There are 5 ways to turn a row about zero (a turn may also mirror it). The second row of each pair is the first, turned, with some noise. The first 45 pairs use one turn. New pairs use 2 turns, one after the other, and a turn may come again.
Known pairs, each followed by its turns in order:
4,-15,-11,2,-22,-7,-10,-6
9,-13,-21,-2,1,16,9,-4
deni

-3,7,8,-7,-5,10,3,8
-7,0,4,4,5,-4,15,-1
talif

-28,14,-4,22,-12,11,8,-2
-2,5,11,6,-16,32,15,9
Nini

1,-10,-2,-14,-12,-7,16,3
-5,0,-16,-21,1,1,-1,7
Nini

-18,-7,-18,6,5,-15,0,3
9,21,1,-6,-20,0,-4,6
Nini

-26,-5,8,19,8,7,-8,11
14,8,-6,25,-15,18,-2,1
Nini

-17,-17,11,-11,-2,6,-3,-2
3,1,4,5,0,7,26,-12
fot

-4,-16,14,-6,3,-1,10,0
-7,6,-1,-6,2,2,22,0
fot

-13,-12,-1,13,-25,-14,23,10
-36,-3,-18,-14,-5,-12,2,4
detuf

-11,-1,0,-6,-13,-21,8,5
-1,-12,-9,-11,21,-6,-1,-1
deni

17,0,1,-16,12,-10,-25,-11
-1,-22,-11,7,-12,-27,3,-1
fot

-21,13,4,1,-1,11,13,-1
-7,-6,-4,-15,5,19,3,-13
detuf

0,2,9,-9,2,8,-4,-8
-1,4,5,10,14,-4,2,1
talif

1,-6,11,12,-11,2,6,-14
-4,2,-19,2,-2,6,12,11
detuf

15,-5,1,4,8,10,-7,4
-9,-12,-3,5,6,4,-6,10
talif

-19,5,-8,-15,-12,7,-11,12
0,11,14,4,-14,-4,21,13
talif

-25,-6,-26,1,3,5,-1,-1
4,-16,-13,-15,1,-5,-20,-16
detuf

10,-8,10,1,16,-6,-17,3
-2,-3,-13,10,-14,-13,10,13
fot

-8,-5,-11,7,-6,22,8,-15
3,-17,-21,3,-4,13,-3,-8
detuf

4,0,-5,-1,3,-9,3,-4
-4,7,3,-5,1,-7,-2,3
Nini

1,-9,3,-6,-9,-14,-6,6
-2,-3,-8,-9,-6,-4,-18,-2
Nini

-15,-10,6,-21,8,-4,-18,-13
5,29,6,15,6,-6,-7,12
talif

5,-3,-9,-6,-7,-22,-5,-1
2,7,2,-5,-15,-20,-1,2
detuf

-5,2,8,3,4,-12,-8,7
7,-7,-8,6,3,5,6,11
fot

8,-15,9,-12,12,-14,-3,19
5,5,-23,-2,3,-13,20,8
fot

-3,4,7,-1,-12,-6,4,20
-12,-9,-15,-1,-15,5,-2,-2
Nini

2,-7,18,9,0,-21,-14,1
-9,3,-1,12,-2,-2,-29,0
Nini

21,-3,8,1,-4,17,-9,1
5,1,1,28,5,4,7,3
detuf

-9,17,7,-9,-6,14,-2,-8
-6,-7,18,12,15,-1,-2,-8
fot

7,-6,-3,13,11,-2,-18,-6
-2,-6,-1,11,-4,3,-20,8
talif

6,26,-12,8,-6,-8,-14,31
-14,28,14,9,5,-4,-20,-19
detuf

5,3,6,-11,0,-15,-14,2
7,13,13,-1,-2,-14,7,-1
detuf

-9,-21,2,-23,-1,14,3,1
11,-18,2,12,-9,-10,-10,-18
deni

6,-2,7,29,18,-2,7,16
7,15,4,4,-1,-11,0,34
deni

-3,-5,6,7,6,3,-16,-7
-7,-4,-4,-1,-19,3,3,8
deni

1,19,3,26,0,10,0,1
-9,27,-7,-1,-3,6,-8,15
deni

19,12,-11,13,-9,-1,-19,28
-7,-28,-12,8,-26,-7,7,14
talif

-9,-5,-15,0,16,-3,-14,-7
-2,-8,-13,11,-17,7,-3,-10
fot

-12,-6,-4,0,-23,5,17,10
13,12,10,-14,13,15,2,-7
fot

-12,-4,-7,-4,15,11,4,-6
-6,12,8,2,5,18,0,1
talif

25,1,18,4,-7,2,4,19
12,-2,14,4,8,19,-14,20
deni

-28,-1,5,-3,4,-2,2,6
15,0,-8,6,-16,10,-1,17
Nini

3,-1,-7,-13,5,-18,15,-8
-4,-8,7,2,19,-6,16,-9
deni

1,-15,14,2,4,8,0,-2
-13,4,4,-2,11,-4,-9,0
talif

-20,1,-3,-2,-7,7,8,-7
-7,3,-13,2,1,-11,-8,-14
deni

New pairs, each followed by its turns in order:
-2,-7,3,10,-19,10,-3,19
-18,-16,-2,10,10,-12,8,-5
fot Nini

-9,7,-22,-5,-1,6,1,4
-9,-12,6,-9,11,-6,14,-3
talif talif

-19,7,-8,0,5,-9,13,-1
-12,-14,-12,-7,-13,3,9,-5
Nini Nini

-18,17,31,13,12,-4,0,13
-11,21,-11,15,-26,-18,11,8
deni talif

-12,23,3,-20,-7,8,-5,-8
19,-10,17,-4,4,9,-12,14
deni Nini

-21,-6,16,-7,-12,4,13,-3
-27,14,7,4,5,1,8,-3
fot fot

17,-3,-12,-39,3,17,-14,9
-9,9,-31,15,-19,-12,23,-6
talif Nini

18,-1,20,8,-23,-11,5,-14
-18,19,-19,-8,10,-19,13,6
fot talif

-3,-7,-14,6,-11,-2,-22,-14
-6,19,4,17,12,-12,11,4
talif detuf

-14,8,-4,3,13,-2,-1,-16
-3,4,2,-8,-13,8,-1,21
deni Nini

-11,24,11,-17,1,7,-5,9
9,6,-3,-11,12,9,-15,23
fot detuf

-8,11,7,20,-4,-10,-1,11
-4,6,-13,8,-12,4,19,11
deni talif

-12,5,13,-10,-9,-3,-2,5
0,-16,-1,-7,-14,-4,7,-4
deni deni

-10,0,17,5,-12,8,9,-7
4,20,1,12,-7,1,1,-7
Nini fot

-10,-3,-13,3,-14,-7,13,7
4,-17,1,-16,-6,8,12,1
Nini Nini

-4,28,18,-9,4,-1,-9,5
-27,-1,17,6,14,-9,-1,2
detuf fot

-11,-8,-19,6,-9,18,-14,2
-1,-13,-7,-3,-29,1,-9,-6
detuf fot

15,-4,-12,-21,-10,20,19,-12
-4,15,-12,-10,13,30,-9,-11
detuf Nini

-6,-19,30,8,-3,9,6,-2
20,9,4,-30,8,-3,6,-3
talif detuf

5,-6,4,3,-2,-12,15,-1
2,5,1,-15,0,-11,0,-5
Nini deni

1,0,10,-28,7,-9,3,-8
-15,-3,-17,-12,-5,16,7,-12
fot fot

20,13,-2,13,10,-12,2,20
14,6,0,-15,-17,12,-7,-21
talif fot

-16,9,-8,1,-24,8,-7,2
-9,-12,-1,12,22,-5,-16,4
fot talif

-10,1,19,-2,20,-6,2,8
-5,-15,-7,-7,-23,2,-8,2
Nini talif

-1,4,-6,18,-5,-3,8,18
9,-5,9,-13,2,7,8,-19
talif fot

0,8,26,2,-11,5,-8,19
12,-3,-29,9,-14,-4,6,1
Nini deni

3,-22,-14,-10,-14,-11,-12,10
7,-6,9,11,12,22,15,-13
fot deni

-4,-1,7,15,4,-1,-10,-4
-3,-1,10,15,0,9,-2,-7
Nini Nini

-2,-19,-3,4,16,0,-15,-11
10,-5,-17,7,23,3,-5,2
deni deni

-10,18,8,-12,-13,-6,7,-3
-15,-2,-3,11,13,-2,-9,-17
detuf deni

-15,16,-6,8,29,8,-16,4
19,7,-5,0,-8,-23,22,-14
deni talif

-5,-3,3,-9,-9,8,-7,-12
8,-4,-7,5,13,-7,-1,-8
Nini Nini

5,-3,5,-1,-4,12,-26,2
-15,-1,-4,-4,-14,0,-13,17
detuf fot

1,-2,9,-1,-17,-2,2,20
-11,-8,-5,5,6,23,4,1
detuf fot

6,-4,14,-17,12,-9,9,-10
-6,3,1,0,-8,16,23,12
deni fot

14,15,-4,-15,7,-13,6,10
-11,9,-11,11,23,-3,2,-9
deni talif

3,-4,1,-9,-12,-4,-24,3
12,-8,-9,-16,14,5,-1,-9
deni Nini

-23,2,2,-8,5,3,2,15
-16,-7,-7,5,-2,-5,16,-13
detuf fot

-9,-13,-11,-2,-18,-9,16,-17
4,2,21,-12,-7,-1,-15,-20
Nini deni

6,0,15,0,-19,5,12,12
-15,5,-10,7,17,-14,5,10
fot fot

-10,-1,18,9,-3,-9,3,-13
0,-1,21,3,6,-5,-14,7
talif Nini

5,5,1,-3,-12,-13,-6,-18
-20,-3,4,-16,-4,2,7,2
detuf Nini

-7,-15,-4,15,16,20,5,30
32,11,-2,27,-4,-8,-10,-6
detuf Nini

-5,4,-6,19,-11,-8,-17,7
18,-1,-3,17,-15,11,2,-3
detuf talif

-15,10,-3,20,5,-7,-6,-6
7,-3,-13,0,18,10,-10,-11
deni fot

-10,13,8,-13,-4,8,-6,-5
16,-11,0,13,-4,1,-4,9
Nini deni

-9,8,-9,-23,-3,6,11,-15
-1,16,-13,-7,13,-18,14,-3
Nini fot

6,-15,2,5,18,11,-11,-10
-12,-15,-15,-1,-1,4,-7,14
detuf talif

-4,-12,-16,-1,-9,-8,21,19
5,-6,1,-8,18,0,-17,-26
Nini fot

-11,-14,-11,-38,8,-7,-4,-1
7,29,24,-15,16,0,-11,2
talif deni

-9,-2,3,1,8,-21,7,-5
-3,-4,-8,6,-19,-7,12,1
Nini talif

-4,-9,6,10,-24,15,-4,-16
-1,26,5,-14,-3,2,18,-3
detuf Nini

-15,18,-7,32,7,9,-6,-6
-21,-10,-1,19,9,27,11,4
Nini Nini

2,6,-4,-8,-6,-8,-7,-1
7,2,2,1,11,8,6,6
talif deni

-1,-14,4,-3,5,16,0,-13
-10,-8,-5,-16,4,9,-9,10
detuf talif

11,4,9,-7,2,6,7,-6
4,4,-9,-1,13,9,5,3
deni detuf

1,17,1,-7,-8,7,-4,4
-2,-1,11,2,11,10,5,10
detuf Nini

-6,9,3,7,19,-2,21,24
7,-10,3,-24,-26,9,7,-14
Nini talif

-6,-13,-6,-1,-10,-24,-12,15
-14,-11,3,-20,-21,-1,-7,-6
talif Nini

3,-7,-5,4,-4,0,-3,3
3,-3,10,-3,5,0,1,4
Nini Nini

13,3,-5,-4,10,-20,-10,18
-10,5,-17,-6,22,-8,14,3
deni talif

2,-20,-3,28,4,-10,-9,-8
-3,10,15,4,0,-13,-29,-8
detuf detuf

-9,-12,11,18,-6,10,-13,-9
3,-6,13,-11,-23,-2,4,11
deni talif

-10,-6,-11,9,8,7,18,-29
9,-13,-18,-8,8,5,21,-22
fot detuf

-11,6,-15,16,4,1,0,-3
-6,-10,19,11,-2,-3,-1,9
fot talif

1,9,4,-22,-7,-11,-2,-6
9,-2,-16,-5,-6,-8,-17,-4
Nini Nini

3,-8,20,19,3,-29,-14,-8
-21,-2,-2,-31,-8,-5,14,15
fot talif

